There are 8 hidden switches. A switch that is on adds its own fixed numbers to the row, and there is some noise. The rows also spread widely along 13 directions, which tell nothing about the answers.
Known rows, each followed by its switches (1 for on, 0 for off):
[  7   3   2   1   5   0  -7   7   0  12  33  14  -8 -21  -4  -8 -21  -8
 -10 -11   1   8  14  -5  12  26  10  16  21   3 -22   1   8]
0 1 1 0 0 1 0 1
[ -8 -30 -11   9  -4  -7   6   1 -25 -12  40 -16   6   2   0   0 -22   4
  -1   7 -16   0  39  25 -32  -9  12  -2   2   8  -8  -3   9]
0 0 1 1 1 0 0 0
[ -9  -9  -4  23 -11  -8  -6  31  19 -22 -16 -17   3   5   9  13   6   9
   7   6  -9 -10  20   9 -10  -4  12   0  28   5  17  -4 -20]
0 1 1 0 1 0 0 0
[ -6 -24 -19  -4   1 -22   1  20  -3 -14  17  -2  -3   6   9  -4   7  -9
 -14   4   2   8  20   9  13  17  12   6  13   6  -3 -18   8]
1 1 1 0 0 1 0 0
[ 16 -12   8   2 -21 -28 -14 -14  -6  11   5  -5  -1 -31  -2   6  -8   0
 -21  -2 -16   2  19 -18  19  -8  11   8  15 -13  -8 -19 -15]
0 1 1 0 0 0 1 1
[-20 -18 -14 -15  20   8 -18  -4 -14   6  26 -16   2  16 -20  -5 -23  22
  20  -9   2 -16   8   2 -17  -9  15   1 -10   5  -5   0   4]
0 0 0 0 0 0 0 1
[ 22 -20 -21  12 -14 -17  -4  26 -18 -38   0 -36  23  31  24  14   6  10
 -16   7   1  13  25   5  17  -6   6 -28  -4 -12  35 -25  12]
0 1 1 0 1 1 1 1
[ 18 -43 -18  -6 -13 -39  13  -8 -22  -2  43 -16   8   5  -3  -6  -8   8
 -10  16 -19   0  37   7   4 -14  19  15   5  -6   7 -12   7]
0 1 1 1 0 0 0 0
[-23   1 -17   3  15  15 -13  -1   0 -26 -12   0  -2  20  11 -12 -14  -7
   6 -24   9  -1  -8   2   3  17  -3 -11   6  18 -17 -12  11]
0 0 1 0 1 0 0 0
[ 22  -6 -25 -11  -9  -6  14  15 -22 -12   6  -2  10  22  18  -8   4   0
  -9 -10  15  22  -2 -10  36  21  -3   9  15  13 -22  -9  20]
0 1 1 0 1 1 0 1
[ 29  -7  -7 -10 -10  -4  -9  20 -14 -10   0  -8  12   5  -8   3   5   8
 -16  -9  17  -7 -17 -21  22   3  -1  -9   2   1  19  -7  -3]
0 1 0 0 0 0 0 0
[  6  -2  12  17 -28 -17  15  -4 -10   5 -13 -19   3  -6  21  20  10  15
   4   8 -19  17  35   6  -5 -16  11   5  19 -10 -20  -5  -2]
0 1 1 0 1 0 1 0
[ -7  -3   0   0   3   3  12 -18   5  19  45  17 -13   3 -11 -20 -18  14
   4  -2 -10 -12  25   8   7  19   7  13  -3  -1  -9  20  21]
0 0 0 0 0 1 0 1
[ -8  -8   1   7 -15  -6 -18  12   3   3   5   8  -1  -7   2   2  -7  19
  -6  11 -16  -1  22   0   5   4   3 -25   3  -6   0   3  -6]
0 1 0 0 1 0 1 1
[ -7  11   5 -13 -20   4  18   4 -20  18  13  -4 -19   7  -8  -4   5  17
   9 -19   3  -8  20  14   3  -1   9  19  11   9 -33   6  18]
0 1 1 0 1 1 1 0
[ 29   3  -1   5 -10  -3   2  15 -12 -10  -1 -25  22  22  21  15   6  18
  -9   2   6  26  11  -8  26   6   1 -18  -4 -16  17  -5  22]
0 1 0 0 1 1 0 1
[ 29 -13   0 -14 -36 -24 -10  -8 -30   5  28 -18   0 -11 -22   0   0  -3
 -30 -13  -2 -20  11  -9  18 -18  13   7   0  -3  17 -15  -4]
1 0 1 0 1 0 1 1
[ -5 -10 -17   6  -8   3 -24  15  -3 -25 -22 -17  10  18  12   0  -4   3
   8 -11   4   2  10 -10   4  -1   4 -16  23   9  -3 -23   0]
0 1 0 0 1 1 1 0
[  2 -12  -1 -16 -19 -19   2  22 -15   2  26  10  -8  -9 -11  -6   9   3
 -25   0  -1  -6  11  11  14  10   5  -3   1   8  -2   1   3]
1 1 1 0 1 0 0 0
[-27  -6   0   6   2 -11   9  35  25   7  -4   9 -23 -17   2  23  18   7
  -3   6  13 -10  10  20   6  12  13  25  14  -4  -6  -3 -32]
0 0 0 0 0 0 1 1
[ 37  -4   4 -18 -29 -18  -4  23 -25   0   9 -10   5 -16  -8  10   8   2
 -31  -8  12   2  -7 -13  32  -2   5   0   5  -3  10 -12  -5]
0 1 1 1 1 0 0 0
[  2 -34 -17 -21 -11 -29 -10  10 -24  11  32 -27   6 -11  -4  12  -4  -1
   0  12  -4  16  27   3  -4 -20  25  25  15   1 -13 -24  -3]
0 0 1 1 1 0 0 1
[-28  14  16  11  -3  -3 -16   6  14  -3  -6 -37 -16  -2  -4  17  -8   7
   6 -11  -7  -5  33  18  -8 -12  25   8  12 -11  14 -20   2]
0 1 1 1 1 0 0 1
[-28   2  15  -8  -5  -9   7 -18 -12  18  12  -6 -15   0  -1   1  -3  13
  -3  -6 -12  11  36  23  -4  -1  10   9  -5  -2 -27  -3  18]
1 1 0 0 1 0 0 1
[ -4 -31 -17   5   4 -21   7  -1 -19 -17  18  -1   4 -14   0   3 -29   6
 -18 -12  -1 -10  14  11  -2   1  13  23   5   8 -19 -16 -26]
0 0 1 1 1 0 0 1
[  2  22   1   6  -1  22 -19  10   5  -8 -18   2   3   2  16  -1  -5  -1
  -1 -20   9  11 -14 -21  26  26  -8 -18  13   8 -12   0  11]
0 0 1 0 1 1 0 1
[  6  29  12  12   0   9   3   2  -5  -4  -7 -26  -9   0   2  18  -9   0
   3 -40  21   1  11   8   5  -2  20  32  23  -3 -15 -15   4]
0 1 1 0 1 1 1 0

New rows, each followed by its switches (1 for on, 0 for off):
[ -8 -15 -14   2 -17  -1  12  26 -38 -26  14 -30  -9  18   8   1   5 -22
  -7 -15  11   7  34  27 -15  -2  14  12  29  27 -21 -33  21]
1 1 1 1 1 1 1 0
[ 15  -1  15   8 -13   1   3  13 -20  -3  -3  -2   6 -20  -3   8  -8  12
 -14 -12  -1 -11  -3 -10  -3   2  -1  -4   8   6 -10   5 -17]
0 1 1 0 0 0 0 0
[ 23   3   2  20 -12  -2  23   5  -3  -7  21  -2   4   5   8   7  -4   5
 -15   0   2   5  17   8  16  14   3   6   7  -7  12  10   9]
0 0 0 1 1 0 0 1
[-15 -20 -18 -38 -12 -21   2  -3 -28  13  10   7 -12  15  -2 -11  16  13
  -6  -5   6  11  10   6  26   2   4   1  -6   7 -37 -13  16]
1 1 0 0 1 0 1 0
[ -7  18  24  -8 -35  -3  15  20 -14  -4 -22 -16 -15   4   5  14  38   5
 -19  -6   5  -5  -2  10  14   0  -7 -18 -10   1   9  -2  10]
1 0 1 0 1 0 0 0
[  5  -1  -9 -20   4   8  12  21 -46   0  27 -17  -4  22  -6   6   4  13
  -4 -15  23   8   4  17  -1  -2   6  -5 -17   3 -16  -6  26]
0 1 1 0 0 0 1 0
[ 26  -6   1   7 -17  -4  -3   7 -22 -15  -5 -17  20   0   8   6 -10  14
  -9 -13  -3   1   6 -16   8  -4   3  -8  10   2  -2  -6  -2]
0 1 1 0 1 1 0 0
[ -1   9  -4  20  -7  14 -27  22  14 -31 -32 -25   5  18   8   4  -6   4
   5 -15   1  -6  -3 -19  14   4   4 -21  30   8  19 -13  -6]
0 1 1 1 1 0 0 1
[-27 -16 -21   5   4  -2   8  19   6 -19  12  -6  -6  22  14  -5   2   0
   9   6  -2   1  27  28  -9  13   7   0   7  10  -4  -5  17]
0 0 1 0 1 1 0 0
[ -8 -24 -19 -10  13 -10 -27   7   5   6  50   0   0 -10 -18  -7 -28   1
  -2   0  -1  -6  23   8  -3   6  22  14   3  -3   8  -9   3]
0 0 0 0 1 1 0 1
[  8 -13  -8   2   1  -3  -2  16 -20  -5  27  -5  12   6   7   3 -11  13
  -3  -2  -4  14  24   5  -3   9  14  -3  10   5 -15   5  13]
1 1 1 0 1 1 0 0
[  9  -5  -9  10 -12  -8  13  39  -6 -12  -5  -8  -2  -6  27  23  23 -15
 -14   6  18  23   7   4  15  15   1   5  19   1 -11 -19  -2]
0 0 1 0 0 1 1 1
[  8 -33 -39 -15   5 -13 -14   4  -8  -5  14  -7  18  17  -5  -7 -12  16
  20  -3   1  -8  -1 -16   6  -6  19  18  19  14 -12   0 -13]
0 0 1 0 1 0 0 0
[  3 -10   4  16 -24 -22  14  24   3 -25 -40  11   4 -16  25  13  16   5
 -31   3  -2   1   0   1  19  14 -14 -11   9   4  -2 -10 -28]
0 1 0 0 1 0 0 0
[-11 -17  -6   6  -6 -14 -18  25  10 -11   4 -15   0  -1   3   6   3   0
  -4  13  -9  -1  21   4  -1   0  12 -10  13  -2  19 -15  -6]
0 1 1 0 0 0 0 1
[ -9 -12 -11 -22   8 -16 -27  27   5  -2  26 -20  -8   8  -6  11  10   0
 -11   6   9   8  12  12  22   2  24 -10  -7 -12  30 -20  15]
1 0 1 1 1 0 0 0
[ 16   1  12   8 -30 -20 -13  -8  -1 -17 -30 -26  11  -6  19   8   4   3
 -18  -4 -15   9  15 -18  23  -9   1 -17   6 -13  15 -25   2]
0 1 1 0 1 1 0 0
[ 27  -7 -16   3   9  -5   1  25 -15 -19  16 -15  17  29  19  10   8   2
 -13   4  14  30   5  -6  24  18   6 -16   4  -3  13  -5  22]
1 1 1 0 0 0 0 1
[-11   0   9   5 -24   0 -19   6 -11 -27 -36  -8   2   0   4  -5  -4  13
 -20 -16 -11 -22  -6 -11   7  -3 -14 -41  -9   8  11 -14 -11]
0 1 1 0 1 0 0 0
[  1  -6   8  -3 -18   7   5  18 -24   3  11  11   9   3   7  -4  -7  42
  -5   7 -18   1  14  -1   1  10 -11 -42 -18   4 -16  26  11]
0 1 1 0 1 1 0 0
[ 11  -1 -16  -9  14   3   5  -9 -21  -5   6 -15  17  37   6  -1 -17  39
   9 -20   9   9   3  -6  23   5   7   1 -11  -4 -11   3  19]
0 1 0 0 1 1 0 1
[  8  -2 -12 -18  -7 -17   3  16  -1 -12   8   0 -12  13  -6 -12  15  -4
 -27 -11  15 -15  -9   2  39  14  -4  -2  -9  -1  27 -15  12]
0 1 1 0 0 0 0 0
[-17   5  -1  11   6  -9 -15   3  20 -28 -18 -14 -10  10   1   6  -1   5
 -19 -19   4 -23   2   8  24   7  10  -6  -6  -7  34 -17 -11]
1 0 1 0 1 0 0 1
[  6  10  12  -8 -22   0 -22 -19  -6  -1  -6 -21   0   6   0  -5   1   3
  -5 -14 -11  -4   9 -19  21  -5   5 -18   1  -3  11  -8  23]
1 0 1 0 1 1 0 0
[ 13 -17 -17 -15  -9  -5   3  -3 -22  -4   6  -6  10  31  -4 -11   6  30
   2  -2  -6 -15  -9 -22  26   0   1 -16  -7   9   1  14   4]
1 0 1 0 0 0 0 1
[ 23   3  -6 -17 -27   4  13  42 -26 -11   1 -23   0  20 -16   2  16  14
 -11 -20  29 -20 -12  -3  27   1  -1   7   8  15  17  -6   2]
0 1 0 1 1 1 0 1
[  3  -9 -22   1   5 -17  10  -1  19   5  -3   2  -6  13   9   8  12  13
  10   0  10  -2   5  -5  32   6  16  33  18  -9  -6  -2 -13]
0 0 0 0 0 0 1 1
[ -1   0   9   5 -21  22 -25   4 -15  -8 -24 -33  12   6   8   5   0  -2
  17  -4  -5   5   6 -26 -16  -9  -4 -25  17  12  -6 -13  11]
0 0 0 0 0 1 0 1
[ -2  16   6   4 -14  30  15   4 -14  -8   9  -9  -7  36  -2 -14   9   9
   7  -5   2 -12   3   6  -2  11 -17 -31 -12  11  12  18  39]
0 0 0 0 0 0 0 1
[  3  -8   5 -15 -12  -5   7  26  -9  19  23   7 -14 -15 -20   2   2  14
  -2  -2   8 -14   6   1   6   3  10  18  16   8 -12  10 -12]
0 1 0 1 0 0 0 0
[ -5  -2   2  25 -14   6  18   6  -8 -10  30 -18 -15  -1   9   1   1 -33
   0  -3  -2   5  45  31 -29   5  11  20  28   9  -9 -14  27]
0 0 1 0 0 1 1 0
[ -9 -28 -21  13   8 -16  19 -14 -21 -22  29   6   3  11   3 -13 -24   1
 -14 -13  -8 -11  23  23  -9   9   9  18   2  17 -20  -3  -2]
1 0 1 0 1 0 0 1
[  7  -5 -11  -1  -2  11  23  18 -57 -21  27 -19   8  30   3   3 -10  19
 -16 -19  15   3  14  28 -12  -1  -3 -20 -28   7 -10  -3  25]
0 1 1 0 1 0 1 1
[-20 -10  -6 -16 -13   4 -19   4 -34 -21 -30 -29   8  24   9  -4   1  15
   7 -20  -3   0   5 -11  -2 -11   0 -27   1  21 -23 -23  10]
1 1 1 0 1 1 0 0
[ 29 -20 -30   0  -5  -1  27  28 -34 -25  32   2  20  28  14  -5  -2  12
 -17  -1  14   6   2  10  16  21  -9 -10 -11  12   0  10  17]
0 0 1 0 1 1 0 1
[ 12   3   7  -7 -15   3 -13  36 -18  -7  22  -7   5   0   2   5   7   3
 -23   7   2  14   9   7   4  10  -5 -43 -14  -5  21   1  26]
0 1 1 0 1 0 0 0
[ 25  -8 -17   4  -8  -6 -17   4  -3 -17  -3 -12  20  19   9   1   0   9
  -7  -3  -1   3  -3 -25  29   6   7 -15  11   1  16  -1   0]
1 0 1 0 1 0 0 1
[ 20 -16 -11  -3 -23  -9  -1  40 -40 -27   6 -34  11  10  -1  16   8  -4
 -26  -9  19   0   7  12  -1 -13   3 -12  -1   6  18 -28  -2]
0 1 1 0 1 0 1 1
[ -2  -9 -15  -7  13   9 -18  19 -22  -4  38 -21   6  17 -19   1 -22  13
   8 -16   7  -6  17  10 -16  -5  26   5  10  12  -1  -1   7]
1 1 1 0 1 0 0 1
[ 25   0  -1  -1  -5  12 -29  22 -21 -19   4 -26  23  20 -14   8  -9  21
  -6 -17  11 -12  -6 -17   4  -8  10 -31  -1   1  34   1   1]
1 1 0 0 1 0 0 0
[ 19  18  14  13  -7   2  37  18 -25   0   8 -18  -2  12  21  27  14  19
 -13  -7  14  22  19  18  15   9   4   1 -10 -17  -8   2  22]
0 1 1 0 0 1 1 1
[-21   6   4 -12 -14  -5   2  10   3  13   0   7 -30   3  -3  -6  13  14
  -5  -2  -2  -8  10   4  30  12   1  -6   3   0 -12  -4   8]
0 1 1 1 0 0 1 1
[  5  -5   3  19 -17  12  -4  22   7 -15  -6  -3  12  16  20   2  16   5
   0  25 -13   7   9  -6  -1  13 -14 -51   1  -1  24  13  17]
0 0 0 0 0 0 0 0
[  3   3   7  -1  -8 -19  21  17  10  12  17 -24 -14   6  -5  22  29   8
   3   6   6  -5  21  19   8  -6  27  30   9 -13  22   3   2]
1 0 1 0 0 0 0 0
[-10 -30 -16 -23 -15 -34 -12  24 -15   4  38   4 -14 -24 -19  -3  -8  -1
 -30  -2   2 -16  24  19  12   0  16  14  -2   2  -2 -26 -13]
0 1 1 0 1 1 1 1
[ -9   4   6  -4  -6  13  -7   6  -7  12   2  20  -9 -27  -7  -6 -11  -9
   0 -18   7  -1  -6  -6  -7  15  -2  13  24  23 -46   6  -8]
0 0 0 0 1 0 0 0
[-11 -14  -3  -5  -4  -9 -24  -4  -3   9  -6 -22   6  -7   2   6 -20  24
  21  -4 -17   6  26 -17   2 -13  24  11  27   3 -27 -13 -12]
0 1 1 1 1 1 0 1
[  0 -10 -19 -14  -8 -15   9   2 -15  -4  18 -23  -6  14 -15  -8  -8   1
   3 -24   9 -15  18  11   9  -8  22  46  20  12  -7 -21   5]
0 1 1 0 1 1 0 1
[ 28   0  -3  18 -19   4   1   2 -13 -20  16  -5  16   9   9  -8  -9  -6
 -18  -3  -7   1   7  -7   8  12  -9 -23   4   5  17   6  16]
0 0 1 0 1 0 0 1
[-13 -13 -11  17   6  15 -35  14  -7 -21   9 -13  11  -3  -3  -9 -37  -1
   9 -16 -10  -9  21  -4 -27   4  12  -8  29  21 -12 -10  -6]
0 1 1 0 1 1 0 1
[ 31 -12  -9 -36 -27 -24  -6  -3 -32   2  13  -7   2   0 -24 -13   6  -2
 -26 -25  15 -14 -13 -18  36  -5   6  18   6  11   3 -18   2]
1 1 0 0 1 0 0 0
[-29 -28   6 -13  -8 -34 -23 -23  -4   9  11 -20  -3  -9   0   8  -3  19
  -9  20 -30   4  42  12  -4 -20  16 -17 -25 -21  10 -20   4]
1 0 0 0 1 0 0 1
[-27   2   6  -9  -9  -7   8   9 -10  -4   1 -18 -18   9  -5   1   9   1
  -3 -17   7  -7  26  29  -5  -1  12  16   3   7  -6 -19  15]
1 1 0 0 1 1 0 0
[  9  -6  -3   8 -15   5  28 -19 -26 -20   5 -10   3  30   5 -16   1   5
  -8  -9  -3 -13   7   7  -1   3 -16 -12 -11   9   4   2  27]
0 0 0 0 0 0 0 0
[ 13 -26 -15 -25 -21 -24  38  21 -38   3  21   3   2  18   3   0  17  30
 -15   8   7   7   9  17  24   3  -4   2 -15   4 -15   6  10]
0 1 0 1 1 0 0 0
[  1  11  17   0  -6 -21  11  15  19  23  23 -12 -15 -10 -11  24   8  24
  -6   6   2   0  31  26  13  -4  27  28  -2 -29  25   6  -2]
0 1 0 0 1 0 0 1
[-12  -7  -4   3 -15  -6  23 -25 -16 -13 -21 -12   2  40  28  -4  18  16
   7   4 -14  16  18   6  12   1  -9 -19  -8   3 -15  -1  31]
1 0 0 0 1 0 0 0
[ -9 -29 -23 -27   1  -8 -26 -14 -46 -12  -4 -24  17  21   4  -1 -16  27
   1 -19   0   1   3 -16  12 -15   8 -22 -20   8 -28 -25   2]
1 0 1 0 1 1 1 1
[  6 -14 -24  -5  11   3  -4  -5 -32 -34   3 -10  16  33 -10 -18 -31  26
  -6 -36   8 -29 -13  -4   7  -1  -2 -11 -15  15   1  -5  -2]
0 1 1 0 1 0 0 0
[ -1   9   9   4  -4  -9  11  -5 -13 -11 -16   6  -2   3  17   2  -5  25
 -26 -21  -1   1   2  -2  34  20  -4 -12 -12  -3 -17  -1   1]
1 1 1 0 1 1 0 1
[-42 -19  -1  -1 -22 -18   7  24   1  -4  -3 -12 -17   3   5   2  15  12
   1  18 -21  -8  38  34 -15  -6   3  -9   1   6  -1  -9  -2]
0 1 1 0 1 0 0 1
[  4 -22 -13  -3  -1 -20  11  35 -21 -14  -7 -32  13  14  19  27  19  13
  -1   5  11  17  17   4   7  -6  20  13  13   1  -8 -20  -9]
1 1 1 0 0 1 0 1
[-27  -1  -7   5  -7  -6   7  -8  25   1   4  24 -22   9  -5 -25  -4  10
   6  -5 -16 -23  20  14  12  19   1  12  16  10  -9  13   5]
0 1 0 0 1 0 0 0
[ 22 -10   1   3 -35 -18  32  20 -19  -7 -15   2   1  -3   9  18  19  25
 -25   0   8 -11  -3  -1  32  -1  -7   3  -1  -2  -3   3 -27]
0 0 0 1 1 0 1 1
[  6  -7 -10   6 -20  27 -34  22 -25 -20 -12 -11  13  17 -10 -11 -16  10
  10 -24   1 -21  -3 -29  -7  -2   1 -26  32  32 -11  -1  -8]
1 1 0 0 1 1 1 1
[-14  -3  13   9 -24 -23  12  32   4  -4  -5 -18 -17 -16   7  22  17   1
 -17   9  -4   1  31  25   2  -3  12  11  16  -6   6 -16 -13]
0 1 1 1 1 0 0 1
[ 13  -5   3 -19 -17  -5   2  31 -20 -12  23  -6 -10   6  -7   1  26 -17
 -38   0  22   1  -5   8  28  16  -7 -23 -17   1  31 -16  27]
1 0 0 1 0 0 0 0
[ -2 -26 -21   1 -21 -21  -4   6  -4 -25 -16 -29  14  30  16  -3   7  13
   4  11 -15   1  26  -3  10 -12   2 -11   9   4  17 -22   6]
0 1 0 0 1 1 0 1
[-24 -29 -13  -6 -37 -26  25  14 -24 -19  17 -15 -23   2  -2  -7  11  -9
 -23   2  -4 -23  36  39  -3  -7   0  10  -1  15  -1 -29   2]
0 0 1 1 1 1 1 1
[-22  -2   5   7  -7   1  19 -37 -34 -17 -19 -23  -7  27   5  -7 -10  28
  -1 -31  -9 -27  16   4   1 -11   0  -7 -20   7 -22 -11   4]
1 0 1 0 0 1 1 1
[  5   6  -7  -6  18   6   8  35 -15  -3   1   6   3  13  13  14   8  17
  -9 -11  24  21 -14  -5  26  28   4  -4   2   5 -24   7   1]
1 1 1 0 0 0 0 1
[ 14 -11   4  10 -18   4   6   4 -34 -20  15 -19  16  26   4   0  -2  19
 -12   0 -11   1  23  10 -12  -6  -3 -38 -14   2  17   6  25]
1 1 0 0 1 0 0 0
[ 16 -22 -12  20 -15 -11   9  -5  -7 -23   2 -14  22  23  14  -5 -10  19
   4   5 -18  -1  29   0  -1  -3   5  -6  14   1  10   2   6]
0 1 0 0 1 1 0 0
[-27  -3  -3  -2   5 -14  -7  13   5 -20 -22  -3  -9   2  14   5   1   7
 -16 -11   4   1   4  14  15  11   0 -10  -8  -2  -3 -22  -3]
0 1 1 0 1 0 0 0
[ 43  11  -2 -13 -19  -1  -1   6 -24  10  33 -19   4   8 -10   2  -3   6
  -8 -19  16   6   8 -10  26  -3  15  13  11  -8   7  -4  24]
0 1 1 0 1 1 1 0
[ 12 -14  -7  -3 -18 -29  28  -3 -22 -12  11 -18  -4  21   4   1   8  15
 -22  -7  -2  -2  20  13  31  -2  12  14  -2  -2   5 -11   8]
1 1 1 1 1 0 0 1
[  4 -21  -4  -6 -30 -17  -2  -3 -23   5  26  -3  -2 -10 -14 -16 -12   1
  -7  -5 -20 -13  28  -4  -4  -4  12  18  28  20 -22  -4  -5]
1 1 1 0 1 1 0 1
[ 10  19   9  15   4   3  10  -6  17   6  11  -8  -6  11   1   3   1   5
  10  -8   3   4  17   3  12  10  13  19  18 -12   9   8  19]
0 1 0 0 0 0 0 0
